The same things were measured in two ways. Each way mixes the same 11 hidden numbers, adds some noise and spreads widely along 6 directions of its own, which tell nothing about the thing.
In the rows, zero is written as 128.
Some things both ways: the first way, then the second way.
[133 123 136  82 135 132 116 117 112 160  73 125 152 113 179 103 117 108]
[105 114 181 147 144 129  80  17 115 118  85 112  96 150  82 197 156 132
 126]

[171 164 150 111 106  76 148  97 163 179  95 123 124 116 102  74 191 139]
[122 170  74 149 128  98 134 148 141 159 156 157 153 108 132 118 118 153
 113]

[146 163 136 144 120 151  57 146 126 102  93 156 127 131 174  82 144  72]
[102 169 142 134 156 133  70  88 146  99  94 155 136 121 132 177 122 133
  91]

[138 170 121 144 100  80 118 181 182 130  78 105 152 158 154 152 130  73]
[135 148 166 118  98 153 141 151 138 111 121 116 152 139 123 154 120 119
 126]

[107 105 166  60 194 167 132 142 123 170 148 151  96 121 134 138  56 165]
[120 111  99 136 137  84 118  79 104 114 118 122 127  97 109 124 148 147
 130]

[114 125 119  48 146 121 186  83  99 127 167 141 116 128 119 207 117 125]
[165 142 151 111 119 109 136 132 183  96  77 122 131 134 119 110 149 136
 140]

[189  96 137 198  96 121 121 150 171  93 175 117 147 136 132  95 152 130]
[106 138 146 151 133 153  94  82  93 129 119 114 124  84  96 172  81 139
 126]

[162  68 150 129 150 183  93 181  69 140 101 138 112 105 170  49 132 182]
[124 109  99 130 145  85 130 136 117 156 154 113 128 109  88  87 158 109
 142]

[126 108 164 110 156 134 139 181 108 132 139 107 116 125 194 169  71 149]
[172 137 149 106 106  97 179 175 140  93 134 119 153 147 118  84 177  88
 157]

[135 204 129  82 126  92 128 137 109  66 141 111  92 136 185 194 125  81]
[ 96 176 117 109 164  67 110 162 140 106 145 130 130 102 113 109 150 110
 170]

[ 99  59 178 122 201 185 156 152 108 133 185 172 106 112 118 168  59 166]
[155 130 152  77 135 100 147  94 126 110  94 127 170 134  76  86 171 100
 152]

[ 83 115 116 170 144 158 142 147 126  87 156 180 123 143  71 199 135  82]
[142 139 101 100  96  90 149 114 132 177 128 159 152 129 112 106 152 123
 100]

[100 117 101 183  83 158 105 133 120 126 127 167 164 155 134 181 156  75]
[119 121 165 115 161  92 139 171 206  85 116 112 124 187 163 110 135 163
 169]

[104  82 142  81 166 170 111 148  60  96 125 145 125 136 190 192  79 123]
[114 178 119 101 136  73  78  93  98 128 189 141  69 127 118 137 179  14
 118]

[147 190 145  65 150 100 133 103 113  46 143  88  70 104 205 188  99 106]
[147 147 102 142 132 108 125 159 151 123 109 145 145 103 141 132 138 144
 138]

[172 137 131 135 142  93 110 112 123  49 109  87  84 121 166 133 154  91]
[132 146 162 133 129 141 109  91 112 165  96 131 136 115  56 132 120 108
 102]

[110 118 113  81 147 141 113  88  95 135 114 136 133 120 156 145 140 112]
[131 141 145 133 128 166 107 129 173 124  80 144 147 169 163 173  99 163
 100]

[185 154 106 154  89 139 150 149 163 123 142 130 156 112  89  85 188 132]
[109 149 125 103 139 114 127 162 145 150  99 120 178  85  84 115 116 147
 185]

[150  74 129 139 163 144 123 169 139 136 134 154 155 135 153 106 116 129]
[106 168 125 118 152 105 128 125 105  99 164 107 107 132 115  94 140 100
 166]

[135 106 148 110 133 106 134 145 112 125 108 120 150 133 164 142 126 123]
[140 158 144 143 107 131 125 146 153 139 152 147 109 164 153 159 131 109
  95]

[119 107 148 155 172 125 107 199 166 165 116 190 143 172 125 132 113 101]
[ 92 195 109 112 124 122 106 110 122 103 144 119 154 136 130 150 107 125
 101]

[136 119 166  69 195 150 113 127 111 113 123 119  85  98 177 126  77 144]
[134 146  90 150 126  98 120 128 103 143 147 162 120  96 124 120 146 107
 109]

[104 124 117 114  67  97 147 103 116 185 138 202 164 183  68 143 191 103]
[173 106 126 153  88 154 133  98 147 131  83 123 148 119 133 159 105 169
  78]

[117 151 146 134  87 172 107 149 133  95 156 178 144 141 114 137 119 109]
[114 126  96 122 127 107  81  86 157 127 108 165 122 113 178 194 136 147
 107]

[164 139  92 165 105 130 110 172 149 113 132 105 156 139 193 137 139  94]
[161  95 161 194  81 114 145 135 130 107 142 119  67 134 129 171 164 127
  76]

[142 129 133 112 146 116 141 115 139 141 149 134 129  79 148  90 149 176]
[118 101 145 158 131 138 102  81  94 131 131 145 119 119  92 178 186  85
  70]

[119 123  97 142  68  99 174  77 117 162 172 149 156 141  92 169 204 118]
[176 124 152 141  91 127 148 128 137 123 120 134 132 121 112 130 144 112
  84]

[136 146 108  98  75 105 147 109 119 156 103  88 139 132 118 137 169 124]
[129 160 124  92 112 124 137 155 147 142 133 132 159 109 143 125  95 129
 146]

[126 153 143 119 116  75 112 154 145 164  50 128 127 150 120  96 156  92]
[100 167 105 118 127 121 129 131 124 149 153 136 156 118 118 123 104 138
 118]

[146  83 113 125 152 225 112 181  69 148 122 129 140  81 193  82 110 166]
[ 65 160  79 107 136 103  73 105  76 150 163 103 158  42  86 170 124  90
 165]

Other things, the second way, with their names:
Z640: [119 143 152 111 111 111  96  50 143 129 102 124  95 165 115 153 129 126
  61]
Z384: [106 151  93 124 124  91 115 111 137 147 137 131 164 108 116 154 149 136
 134]
Z465: [125 111  93 138 122 107 155 152 131 136 140 143 136 105 153 108 109 174
 117]
Z971: [157  94 185 141 107 159 146 123 161 127  73 106 140 155 110 151 120 157
 140]
Z917: [108 122 136 139 136  88 124 125 113 109 168 112  67 105 120 119 147 109
 136]
Z496: [217 128 182 131  58 146 159  98 133 114  97 139 123 134 106 141 177  85
  80]
Z687: [105 138 126 112 163  63 126  78 144 120 124 120 126 139  89  98 161 149
 158]
Z788: [160 150 134 128 132 139 140 158 100 130 121 149 130 110  94  89 142  80
 146]
Z949: [154 146 123 100 115 116 162 115 139 134  97 116 186 117  69  85 151 128
 123]
Z44: [158 177 131 126 108 114 185 198 143 140 150 133 142 126 109  66 117 125
 141]
Z802: [125 158 114 131 108 126 114 143 165 143 115 155 157 115 144 170 123 149
  93]
Z560: [129 129 123  98 119 118 121  90 132 162 127 140 133 175 116 141 171  88
 121]
Z493: [119 210 140  78 133  55 130 163 170  67 189 140 111 132 163  93 150  82
 110]
Z102: [170  90 135 156 100 119 134  67  95 141 128 144 107 129 105 143 172 100
  92]
Z775: [141 168 140 116 119 111 111  79 156 101  91 137 102 139 151 130 104 150
 117]
Z48: [110 125 107 159 145  80 117 151 136 150 116 129 143  72  85 113 118 164
 130]
Z293: [107 138  71 143 126 143 116 164 122 134 144 130 138  86 173 143  68 158
 115]
Z126: [163 145 117  94 103  97 166 140 114  95 156 112 134 111 104  90 195  71
 157]
Z778: [135 166 152  80 148 126 147 129 141  64 104 123 154 131 118  76 152 112
 150]
Z873: [117 113 142 122 151 112 115 114 175  97  81 122 158 140 135 150 141 173
 147]
Z684: [ 94 162 145 118 161 126  90  88 132  83 105 117 129 121 119 149 117 135
 140]
Z34: [168 144 178 121 110 128 151 115 144 124 113 153 126 125  96 101 139 107
  87]
Z121: [119  91 147 126 126 153 117  77  92 155  89  91 163  78  52 145 116 132
 152]
Z8: [108 149  77 138 156 121 113 164 132  93 118 127 159 105 167 125  92 169
 152]
Z582: [129 154 110  96 162  93 126 187 166 122 103 129 159 108 122  85 151 124
 216]
Z439: [137 136 140 139 108 130 131 135 103  97 129 115 135 109 126 139 103 125
 129]
Z657: [123 130  97 124 123  86 127 113 137 133 116 120 154 123 131 120  95 168
 125]
Z727: [115 198  69 114 105 129 135 185 199 109 128 131 197 143 201 150  72 192
  93]
Z191: [134 103  86 172 122  66 158 136  99 165 168 143  88 129 128  96 133 153
 141]
Z585: [158 159 121  81  94 141 124 111 147 116  91 110 164 102 110 135 143 101
 127]
Z277: [147 144 142 140 146  98 141 122 107 109 147 168  92 138 111  94 188  83
 112]
Z625: [118 209 137 100 117 123  92 125 135 121 134 155 166 144 129 176 148  72
 105]
Z565: [105 196 131  96 137 110 115 130 169  80 133 109 122 151 163 124  96 146
 152]
Z878: [187 133 166  97  94 136 179 153 175  68  91 135 163 160 145 116 182 122
 113]
Z92: [113 214 116  67 119 133 102  82 137 115 132 150 172 151 146 137 111  90
  83]
Z741: [ 96 142 118 124 163 100 154 141 114  99 145 118 161 138 127  79  88 183
 161]
Z404: [ 99 101 110 164 130  91 123 151 122 170 149 130 142 120 101 163 140 154
 116]
Z375: [124 152 146 103 130 108 112  99 104 150 108 128 149  75  66 133 135  91
 191]
Z71: [118 185 161  88 124 125  98 122 153  98 145 153 134 137 163 160 107  91
  94]
Z781: [117 163 163  91 131 142  77  65 124 128  96 124 122 145  80 150 149  65
  99]
Z233: [128 143 131 122 125  91 134  97 162 128 110 151 161 161 124 140 158 154
  94]
Z494: [110 111 162 119 152 124 114  77 128  96 100  95 114 139 106 136 138 134
 152]
Z408: [163 162 172 111 101 124 140 120 175  65  91 153 136 170 173 159 141 145
 109]
Z594: [124  97 128 129 126 104 156 110 115 150 131 131 144 152 108 124 144 152
 146]
Z310: [108  87  90 183 153  90 126 167 125 161 156 136 108 114 137 147 144 161
 160]
Z580: [124  33 155 133 152 118 130  89 118 143  77  85 124 122  63 118 163 150
 178]
Z552: [117 141 117 158 124 124 113 154 129 155 139 177 119  99 157 160  94 149
 108]
Z467: [100 133  68 145 121 104  84 123 111 210 129 136 139  71 104 164  97 136
 119]
Z668: [ 99 150 121 150 148 130 129 171 161 128 121 120 148 114 132 134  86 192
 158]
Z201: [121 177 128  94 139 121 134 167 191 124 121 108 152 171 141  93  97 141
 148]
Z37: [136 160 164 130 121 134 109 123 142 107  99 121 134 133 104 165 151 102
 136]
Z717: [156 101 130 138 110 104 145 151 119 154 153 135 106 107 114 110 138 108
 128]
Z697: [128 168 141 156  96 149 105 114 157 150  98 140 137 119 120 190 100 155
  59]
Z462: [161 169 149  91 112 132 124  92 148  92  97 149 116 152 150 117 130 106
  97]
Z340: [145 132 130 185 101 123 111 123 159 184 112 154 135 113 114 167  80 177
  60]
Z133: [150 117 143 144 106 116 144 151 183 152 125 137 113 177 148 135 139 147
  86]
Z813: [120 167 116  99 137  97 117 116 174 121  93 174 170 134 153 127 112 173
 109]
Z840: [105 156 107 121 128  97 117 128 118 153 143 136 133 113 118 139 128 125
 143]
Z144: [104 143 142 142 125 141  99 143 119 120 142 106 128  99 125 182  94 116
 130]
Z84: [ 64 121  51 138 150 113 131 176 135 147 136 100 179 100 138 125  78 212
 148]
Z498: [121 208 127  75 145 101 140 149 137 101 162 133 156 182 115  86 182  62
 137]
Z405: [124 173 145 113 142 152 112 136 171  69  91 115 163 134 143 161 124 146
 150]
Z273: [ 86 179 123  77 154 134  99  96 105 118 108 151 205 134 118 150 111 119
 144]
Z106: [137 168 154 101 165  85 124  98 149  80  88 117 148 166  89  90 166 125
 175]
Z655: [122 200 143  99 143 135 129 114 116 109 142 157 138 157 123  99 121  97
 108]
Z265: [111 140 104 145 123 108 108 137 131 124 127 121 151  60 126 166  93 172
 141]
Z222: [120 131 101 142 127  96 117  93  77 178 143 166 114 121 103 125 129 103
  94]
Z111: [141 175 124 138 126 109 129 148 197  86  97 156 134 157 190 137  82 196
  77]
Z514: [152 159 173  87 110 138 132  88 141 129  90 150 138 136 107 122 111 121
 111]
Z537: [126 131  91 159 100 153 125 180 160 108 139 122 123 119 188 169 111 156
  76]
Z249: [146 131 123 111 117 102 149 115 157 121 103 106 146 162 119 109 150 144
 151]
Z177: [112 149  77  96 130 124 114 132 122 154 116 106 159 120 118 115 101 128
 165]
Z642: [189 177 205  58 120  78 150 104 153  70 106 172 127 171 108  84 217  39
 117]
Z650: [ 91 147 119 145 146 105 111 146 137 102 134 108 122  93 134 143 108 161
 153]
Z372: [125 111 131 178 134  60 123 135 148 119 157 135  79 151 135 134 171 133
  85]
Z223: [150 147 148 106 120  93 128  70 172 101  71 155 131 152 136 121 140 161
  93]
Z268: [ 95  94 136 119 154 108 150 120  95 132 154  92 125 137 102  83  99 152
 168]
Z955: [120 103 129  91 153 128 126 120 110 130  98  78 160 107  74  96 118 122
 212]
Z789: [112 213  98 151 116 116  79 144 123 132 157 158 116  70 142 168  96 104
  91]
Z520: [139 148  94 107  99 114 127 129 126 174 117 126 160 117  90 118 126 106
 108]
Z356: [172 134 163 104  92 107 150  90 153 135 111 140 137 177 117 130 157 121
 115]

Some of these things the first way, each followed by its name:
[117 165 136  75 128  80 133 147 152 151  97 155 128 151 118 121 126  95]
Z778
[132 113  85 119 137 140 127 112 131 121 140 173 150 140  98 142 183 114]
Z781
[161 125 110 145 126 140 104 172 147  74 151 156 124 167 121 143 154 122]
Z177
[120 110 108 109 176 187 104 120 107 118 186 157 111 114 173 150 106 136]
Z8
[162 125 111 136 143 140  72 183 152 126  89 127 118 169 128  87 151 107]
Z640
[147 110  90 154 102 168 180 100  98 118 229 117 139  95 129 155 160 146]
Z265
[113 115 109 133 161 134 142 132 143 142 107 174 145 136 101 152 140  77]
Z697
[163  89  91 129 126 156 154 134 168 165 169 126 162 119 101 105 143 168]
Z917
[122 168 201 102 132  76 118 173 146  63 108 133 104 147 180 187  68 102]
Z310
[183  84 145  72 154 167 106 176  78 123 114  77 104 103 196  63 102 196]
Z955
[131 129 141 163 131  87 130 133 157 136 184 121 114 148 129 135 145 121]
Z741
[114 119 113 107 116 100 137 109 114 143  88 127 131 141 120 157 165 109]
Z133
[152 137  70 154 106 119 125 127 140  98 150 116 145 153 151 163 172  75]
Z565
[101  85 166 112 176 126 137 149 158 187 118 180 125 148  77 126 108 148]
Z92
[122 166 114  77 127  70 162  98 105 106 132 103  98 137 167 204 147 105]
Z249
[169  68 121 203 165 175 127 194 118 132 184 174 170 106 150  67 174 169]
Z498
[147 146 166 140 133 144  74 169 129  48 100  94 107 121 187 128  80  82]
Z552
[146 140 122 142 102  91 147 145 148 132 129 160 163 146 103 110 174  89]
Z668
[126  81 142 109 146 152 130 134 103 151  85 117 112  94 152 103 100 145]
Z121
[129 102 144 166 122 105  75 188 131 108  95  97 109 165 165 121 117 104]
Z268
[100 103 180 119 186 147 103 168 111 128 121 156  97 145 178 187  62 119]
Z372
[145 164 144 136 142 147  69 161 101  97 115  89 103 100 218  89 124 116]
Z273
[ 89 112  82 106 125 169 133  71  75 180 161 140 117 141 119 187 169 118]
Z657
[158 106 166 138 153  90 116 155 166 139 121 141 138 143 116  73 141 129]
Z655
[134 183  93 129  91  63 154 134 175 174 133 158 143 167  84 140 208 111]
Z727
[159 148 126 162  94 171  93 151  83  83 160  89 133 113 192 117 144 109]
Z642
[129 154 131 105 148 103 155 134 155 101 138 142 141 130 164 203 108  93]
Z37
[ 89 103 116 115 184 162 128 101  97 112 187 155  97 141 139 211 101  88]
Z111
[105 139 116  93 136 120 149 127 131 135 145 145 132 142 135 189 106  98]
Z650
[118  89 138 153 123 152 122 159 126 139 111 185 167 135 108 121 152 136]
Z560
[177 132 128  95 140 193 116 148 103 103 124 121 129  88 178  92 120 149]
Z582
[117  72 119 138 165 200 180 109  92 179 166 153 142  60 124 122 134 174]
Z384
[118 137 112  59 147 111 158  82 123 157 146  82  92  95 118 132 131 159]
Z465
[138 196 138 169  71  76 108 182 147 116 105 145 141 161 137 128 184  88]
Z404
[155 106 149 135 122 120 130  89  96 124 122 109  99 125 136 128 169 123]
Z340
[105 128 168  81 104  78 171 121 110 174 101 120 143 152 116 168 128 117]
Z356
[133 128 122  89 105 146  98 141  89 124  85 119 118 118 161 102 134 136]
Z580
[134 141 106  85 165 117 114 168 129 101 112 107 103 117 196 140  97 125]
Z537
[155 199 134 111 124 113 108 103 144  84 141  75  68 106 147 124 146 110]
Z813
[126 142 196  43 121  55 133 131 129 202  13 106 111 144 113  84 111 114]
Z34
